The rows are grouped in 4 different ways at once. Each group adds its own fixed numbers to the row, and there is some noise. The rows also spread widely along 12 directions, which tell nothing about the answers.
Some rows, each with its group in each grouping after it:
[-14  10  -1  21  -1   0  -8 -18  10  -5   2  -4   0  -3  -7   7   6  -1
 -12  -4   4  14   6  -3   4  -8   5  13 -12]	zirak z_693 z_862 C
[  8  12 -10   8  -6   1   0   0   6  23   0  20   3   7  16   8  -5  19
  -4   3  23  -3 -15   9 -14  -4   0 -18  12]	zirak z_759 z_648 L
[-11 -21  -7 -15  14  -6  -8  -5 -19  10  -6  -5   0   6  -8  13  11   3
 -11   6  -3   3  -2   1  13  -3 -11   4  15]	kade z_759 z_587 C
[  1   5   1   0 -14  -7 -10  -3  -3   3  -9  12  -2   2   3  -3  -9   1
   8  12  14 -13 -16   1 -13  10  -4 -13  10]	teka z_693 z_283 R
[ -7 -10  -3  -6  -4  -5  -8  -6 -16  18 -10  23  -4   2   4  12  10   4
   1  16   0 -10  11  -3   6  18 -15   0   9]	teka z_992 z_646 L
[-19 -16  -7   2   8  -5  -1  -3  -7 -18   4  -1  14   6 -19  -6  10 -14
  -7  -8  -8   5   2   2   7  -3  -1  14   4]	kade z_992 z_587 R
[  7  13  18 -17  -9   1 -20  -2  -2  -6  -2 -21 -18 -11  -3  -8 -18 -12
  22  21   5  -4 -12   0 -12   3 -11  -6  11]	teka z_759 z_862 R
[  7   2  -5 -10   9   8  -4  -4 -17  14   2  15   4   3  12  18   2   4
   2   8   4 -14   3   3 -11 -13 -11  -7   0]	teka z_693 z_463 R
[ 18  -4 -16  -4  15  11 -10   7  -4  -9  12  13   8  13   4  -1 -11   1
  11  17   9  -8   2  11 -20  -1  -1   1  16]	teka z_759 z_646 L
[ -9  -4  -7   9  -5 -14   6   3   2  13  -4  -3 -13  -2  -1  14   7   4
  -7  10   3   2 -12  -2  16  13   8  15   4]	teka z_992 z_463 L
[ -3 -13  -1  -5  -6  -1  32   5  -6  11   2  22   7  -6  16  11  10  16
  -7  -8  -5  16  -7   3   5  19   1  -3   0]	kade z_693 z_283 L
[ -4  -9  -4  -5  12  14  -3   1 -24  -4   6  12  -8   5  12  18   2  -2
   6   0   1  -7   1   1  -9 -12  -8   2  -3]	teka z_693 z_648 R
[-14   9  -3   5  -3  -8   1   1   9 -12   4  -1   8  -4  -8 -20  -2 -15
   1   6  -7  -5   6  -1  -2   7  -3  14   3]	teka z_992 z_587 L
[ -8   3 -15   2  20  -4  32  12 -23  11   6  23  19  -1   0 -13  -2 -12
   2 -17 -23 -10   4  28  11  -7  -1   4   9]	teka z_992 z_283 R
[  0   6   5  -1  -1   2   3  -3 -17  17  16  12  -2  -4  15  -8  -6  -3
   3   4  -5  13  -4   7   5  13 -17   9  16]	kade z_992 z_648 L
[  4  -5  -7  19   6   4  24  13 -16   9   9  18 -24   3  19   8  -6  10
   2   3   3  10  -7   4   5  16   7  13  -2]	teka z_759 z_862 C
[ -2   9   6 -13   3   1   1  -9 -24  27   6  18  18  -1  10  -6   1   1
  -5   1  -8  13   2  11   3   1 -26  -6  19]	kade z_693 z_646 R
[-10  24  -3  -1   4   4   8   7   1   6  -2   7   4   3  26   8   1   9
  -9  13   0  -6   7  -7  -8 -10  -8   7  -1]	teka z_992 z_463 L
[-2 18 -2  4  5  8  5 -2  3 -5 15  5 13 -5  7 -9 -6 -2 -5 -9 -6 11  3  9
 -8 -8 -5  4  1]	kade z_759 z_283 L
[ -4   0 -15  10  17   0   0   2  -2  -4  15  -3   4  10  -2   0  -1  -7
  -9   4  -1  18  -7  11  10   0   5  25  14]	teka z_992 z_646 L
[-22 -24 -23   3   4 -14   3  19   0 -21 -24  12  17  17 -22   2  10   3
   2   5   1 -23   0   5  -1  -1  12  -6   7]	teka z_759 z_646 L
[-15 -21  -8  11   4 -14  -4 -10 -30  16  -6  27  -7   2  -8  -5   5  -4
   7  11 -10 -11   7   5  16  27 -18  11  19]	teka z_759 z_283 R
[  6   2 -13   0   4   0  18   5  -1   8  -1  15   1  -4   6   8   7  12
   4   2  -6  -3  13   9   0  11   9   7   2]	zirak z_693 z_646 L
[  9  -6   2  -9   2   0  -4  -3  -7   9   5  -2  -3  -6  -6   9  -4 -10
   5   6   4  -3 -11   7   3  -3  -2  -4  -1]	teka z_992 z_463 C
[-12  -3 -11   3  -3 -19 -12   3  -2  16 -19   3  14  26   3   1  -2  15
 -13  29  27  -3 -32  -2  -2   0 -13 -11  36]	teka z_759 z_463 R
[ -7  13  -6   0   5  -2  11   1 -11   0  -1  10   5  -9   4  -5   4  -3
   3  -1 -23 -11  25   6   3   6  -3  16   4]	kade z_992 z_283 R
[  2   0 -13   1  12  -9  -9 -13   1  22   1  -6  10   1  -7   5   3  -2
  -9  13   0   4  -1  11  11  -4  -5   8  22]	teka z_759 z_862 L
[-15 -22   5  -1   8   2  -8 -10 -23  -6  12  -2 -14  -3 -22   9   5 -25
   1 -16  -5   7 -12   7  12  -8  -5   4  -8]	teka z_992 z_587 R
[-23 -17 -26  14  12 -15   8   1 -13  15 -20  15   4  13  -5  19  18  12
 -17   1  -2  -9   0   5  17  -1   4   9  13]	teka z_759 z_283 R
[ 13  12  -6   8 -11   9 -15  -7   4  13   1  32   2   8  19  10  -4  14
   0  17  22 -10   4  -6 -24  10  -6 -11   0]	teka z_693 z_646 L
[ 14   9  -8 -11   3  -4   7   8   6  19  -3   2  18  -1   4   3  -5   6
  -4   8   9 -10 -12  13  -8 -14   2 -18   9]	teka z_759 z_463 C

New rows. What belongs after each?
[ 11   0 -13  10   5   0  13  10  -1  -2   3   7  -1  -1  -1   1  -6  -3
   7   1  -1  -9   1  11  -2   3  17   7  -5]	teka z_693 z_862 C
[ 11  14   3 -15   8   9  -8  -5 -10  -2   8 -12 -13 -14   4   9  -3  -7
  11   1 -14  -6  14   7  -3  -5   0  13   2]	kade z_992 z_283 R
[  7   8  -5  -2   2   4  11   9  -5   1   8  16  10  -6   6 -12  -8 -11
  12  -1  -6 -17   9  13 -11  -5   0  -3  -4]	teka z_992 z_648 C
[ 15   0 -10  -3   6   5  11   4  -8  15  11  18  17   5   5   3  -4   0
  -2  -5   7   7 -15  20  -7  -6   2 -12   8]	teka z_693 z_646 R
[ 12   2 -16   1  24  18 -14  -2 -20   2  10   7 -11   6   1  25  -8  -4
   3  -9   6 -16  -4  19 -13 -30   6  -6  -4]	teka z_759 z_283 R
[ 11  -6 -21   2   0  -1  -2   1  15  -4  -3  15  20   6  -1   6   7   8
   0  15   8 -11  12   0 -14   9  11   4   6]	teka z_693 z_646 L
[ -3  10  -5 -10  19   7  -5  -4  -8  -2  10  -5   8  -5  -1   7   2 -11
   2   4 -15 -10  16   6  -2 -22  -9  11  -4]	teka z_693 z_463 L
[  3  -8 -13 -18  11  -3  22  11  -3  22   0  -4   7   1  12  20   7   6
  -9   2  -1   7 -15  15  11  -8   7   0  16]	teka z_992 z_648 L
[ -4  11  -1   2  -6   0  14   0  12   1   4   4   8 -11   2   3   2  -5
  -7 -10  -1   4  -6   7  -2  -4   9  -4  -8]	teka z_992 z_283 L
[ 23  25   1  -8  -5   1 -14  -9  24  11  13 -25  -4 -10  14   7  -8   4
  -1  30  14  11 -10  -6 -12   5   0  13  14]	teka z_693 z_463 L
[-16   8   3  10 -18  -9  11  13   5 -11  -6   7 -16 -12 -10  -9   0 -10
   9  -4  -6 -20   0  -4  -2  14  11   2 -18]	teka z_992 z_587 L
[-12   8   4   3   6  17  -3  -2   0 -20  17  -3  -2   4   8  12  -5  -9
 -11 -15  10  21 -23   4  -9 -26   1  -3 -14]	teka z_992 z_283 L
[ -1  11  -2  13 -23  -9 -10 -21  25   9  -6   6  11 -15 -13   4   9  -6
  -9  -5   9  -8   1  -1  -6   3  10  -8 -10]	teka z_992 z_283 R
[ 11  27  -1   2  -1  10   4   1  -4  15  12  16   7  -5  11  -4  -8  -6
   0  -6   1  -1   0  15 -12  -9  -3  -7  -1]	teka z_992 z_646 R
[-17 -14  -1   7  -6 -10  -5  -9  -8  12  -7  12   1  -5 -10   0   9  -5
  -2   1   0  -5   0   1   9   4  -9  -3   1]	teka z_759 z_648 C
[ 11  -4  -3  -8   9   9  -7  -8  -6   3  10  -1 -18 -14   1  17   0  -5
   9   5  -5  -4   8   5  -3   2   0   6  -3]	teka z_759 z_283 L
[ -4 -12 -12  -1  12   8   7   9 -17   6   0  21  -5  11  14  18   6  12
  -2   6   3  -1   4   3  -3   1  -4   1   3]	teka z_759 z_646 L
[-17 -18   0  28 -11  -7  10 -10   4 -15  13  21  16  -3 -11 -13  11  -3
  -7  -8  -5  19   5 -11   6  25  -1  19 -13]	kade z_693 z_463 C
[ -1 -13 -20  15  11   2   5   9 -12  -7   5  10  -4  24  11  17  -2  14
 -12  -2  16  14 -24   6   1   1  14  13  12]	kade z_992 z_283 R
[-12 -10  -4   0   2  -2   2  -9   0  -5   2   3   0  -5   0  12  11  -1
  -7   3  -4   6   3  -4   5   5  -1  12  -2]	teka z_693 z_283 L
[-11  11 -15  12  -7 -17  -6   1  27   2  -6 -11  27  14  -7 -10   3  12
 -23  12  15  22 -19   3   2   5   7   8  29]	kade z_759 z_646 L
[-13 -14  -3  17  -8   1  -9 -11  -7  10   4  33   3  10   9   4   5   6
  -6   6  16   4  -6  -7  -6  11 -17  -6   4]	teka z_759 z_648 L
[ 11  10   6 -16   1  20  -3 -19   5   1  17  11  17 -14  12  14   5   0
  -5 -11  -3   9  14   1 -19 -15  -9 -10 -15]	kade z_693 z_283 L
[ -6  -6  -4   6   3  15   4   7   3 -33   3   4  -8  10   6  16  -2   9
   2 -10  18   9 -17   0 -21 -13  14  -7 -11]	zirak z_759 z_283 R
[ -7 -10  -7  10  -6  -7  -2  -8   6  10   6   8  11  -2 -10   5   8  -8
  -9  -7   5   4 -10   8   6  -2   4  -1   1]	teka z_992 z_648 L
[ -6   8   5   2  -2 -15   0  -7   6  17   8 -20   7 -12 -25  -7  -5 -23
  -8 -13  -4  17 -27  24  22 -10   6  -3   8]	teka z_992 z_862 L
[  8   7   6 -10  -5   1  12   2  -1  12   9   3   6 -11   3  -3  -2  -8
   3  -2  -2  12  -9  13   0   5  -2  -5   6]	teka z_992 z_646 R
[  4  -4 -15  11  -3  -8  13  10   4  18  -2  28  21  12   5  -1  -3  13
  -6   5  17  -8 -19   9 -10   2   0 -19  11]	teka z_759 z_463 L
[ 12 -14  -6   1   6   5  17   4   0   2  13   5  -8  -4  -2  17   1   8
   4  -8   6  10 -13  11  -1   0  12  -2  -5]	zirak z_759 z_463 L
[-19 -11 -18  16  10 -20   3  -2  -8  20   1   6  23  11 -28  -3   8 -10
 -21 -15   0  15 -26  27  28  -9   6   0  15]	teka z_693 z_646 L
[ -2   6   2  -3 -11 -12  -6  -7   5  11  -7   0  13 -13 -20   0   3 -14
   3  -3  -1 -20  -2   8   0  -9   0 -14  -5]	teka z_992 z_463 R
[ 20  -9  -6  -3  -9 -12  11   6  -6  13   2  12 -10 -13 -12  -4  -7  -2
  19   1  -8 -15  -3  18   8  31  14   2  10]	kade z_992 z_283 L
[-15   6  -3  -4   3  -7  -2  -6  -8  13  -2  -5  -4  -5  -2   8  11   1
 -13   0 -11   2   7  -2  12   0  -6  13   2]	kade z_693 z_587 L
[  3  13  -4 -18  11  -5   8  -3  -4  27   3 -19  -9  -9  15   8   5   3
  -9  19  -9  13   0   1   9   6 -10  19  24]	teka z_759 z_587 R
[ -3   2   3   0  -8  -4 -16  -5  -7  -5  -4   8 -11  -9 -16  -3  -7 -16
  16   2  -2 -25   1   6  -3   4   0  -6  -5]	teka z_992 z_283 L
[ 12  -8 -16  13  -5 -16   3  11   3   6  -2  15   7   8 -12  -7  -9   2
  10  12  11 -19 -19  12  -3  15  12  -5  12]	teka z_693 z_463 L
[-13   5  -7  18   2  -2 -13  -5 -12 -12   2  35  25   9 -16 -26 -13 -21
   5 -11   2 -26   1  16 -10 -13 -10 -15  -4]	teka z_992 z_283 C
[ -3  -1 -14   0   5   5   2  11  -4  -3  -5  18  10  10  -3  17   4   3
  -4  -9   8 -15  -6  11 -11 -21  10 -17 -11]	teka z_693 z_646 L
[ -2 -16 -14  14   4   1 -22 -14   3 -32  10   0   6   9 -15  -2   2  -9
   3   7   4   3  10  -5  -6  11   7  27   7]	kade z_992 z_283 R
[ 11  16  -4  13 -13  -3   1   2  15  13   7   5  -9   3  14   1 -10  11
  -1   9  22   9 -23   6  -8  10   9   1  13]	zirak z_992 z_648 L
[  5   8 -15   1   1  -3   7  11  -1  -1 -10  17   9   2   2  -2  -7  -1
   6   3   2 -30   3  12 -10  -5  10  -9   0]	teka z_992 z_283 C
[ -5   4  -7   8 -12 -17  12   7  15  11 -14   5  12  -5 -11  -8   1   2
  -1   3   1 -10  -4   8   3   8   9 -10   5]	teka z_759 z_862 L
[-15   9  -7  13  -2  -7  -6   4  -7   0  -9  13  -8   7   1  -1  -6   3
   0   5   6 -15  -8   4  -3   0  -2  -3   4]	teka z_759 z_283 L
[ -8   4   5  -9   0  14 -23 -21  -4  11  -1   8  -5   2   7  32  13   6
 -14   1  13  10   4  -4  -5 -17 -12  -8  -6]	zirak z_992 z_646 L
[ -6   2 -17 -12  10 -16  12  15 -11  14 -20   5  17   5  -5   3   5   1
   3  11  -9 -33   5  12   5 -10   1  -3  16]	teka z_992 z_463 R
[ 16  11  10  11 -25  -3   2  -1   9   2  17  11 -19 -13  19 -25 -16  -4
  22  28   6   7  -4  -8 -10  50  -7  18  14]	teka z_992 z_648 L
[-23  14  14  -1   3  -2  -1 -10  -5 -11   7 -15  -8 -18   0 -12   4 -17
   5  11 -26  12  21  -9  13   8 -16  32  -2]	teka z_693 z_862 L
[  0  -5  -9 -11  15   5 -14  -8  -7   2   3  -2  -6  -4  -6  14   6  -8
   1   8  -5 -16  16   1  -5 -12  -6   6  -1]	teka z_759 z_587 L
[ 19   1  -8 -13  12   3  -8  -8   2  10  10 -18  -5  -6   5  17   1  -3
   2  22   1   2   3   1   0   1   1  20  15]	teka z_992 z_463 R
[  0   2  20 -24 -13  -7 -30 -21  -5  10   3  -6   1 -11  -6 -19  -8 -17
  13  34   0  10  -2  -4   3  26 -34   2  29]	teka z_992 z_646 L
[  3  10 -10 -16   4  -1   7 -10  21   1   2  -8  35 -15  -5   4  13  -1
 -11  -5 -15   0  19   8  -4 -12   5   3   2]	kade z_693 z_283 L
[ 11  -8   9 -11 -16  -4  15   0  -8  14   5  16   2 -14  -5  -3   0  -2
   8 -10  -1  -1 -10   6  -5  17  -2 -18  -3]	kade z_693 z_587 R
[ -3  -1 -12   2  -1  -3   5  13  -4   7 -19  18  12  12  -4  13  -1   3
  -4  -7  14 -26 -11  12  -6 -22  11 -28  -8]	teka z_992 z_862 C
[ -6  16 -13  12   7  -3  10   8   6 -11   1   9  12   0   2 -20  -5   1
   7   3  -6 -13  14   9 -10  -5   3   9   6]	zirak z_759 z_648 C
[-13  19   0  10   0  -6  -5 -16  -5   0   0   9   1  -7   3 -16   0  -1
   3  10 -11  -1  16   0   1  13 -14  19  12]	zirak z_693 z_283 R
[ 10  -6 -14   6  27  17  -8  -9 -13   0  21   8  -7   3  -4  23   0  -2
   2  -9   1  -1   6  15  -4 -24   2   7  -7]	zirak z_759 z_463 L
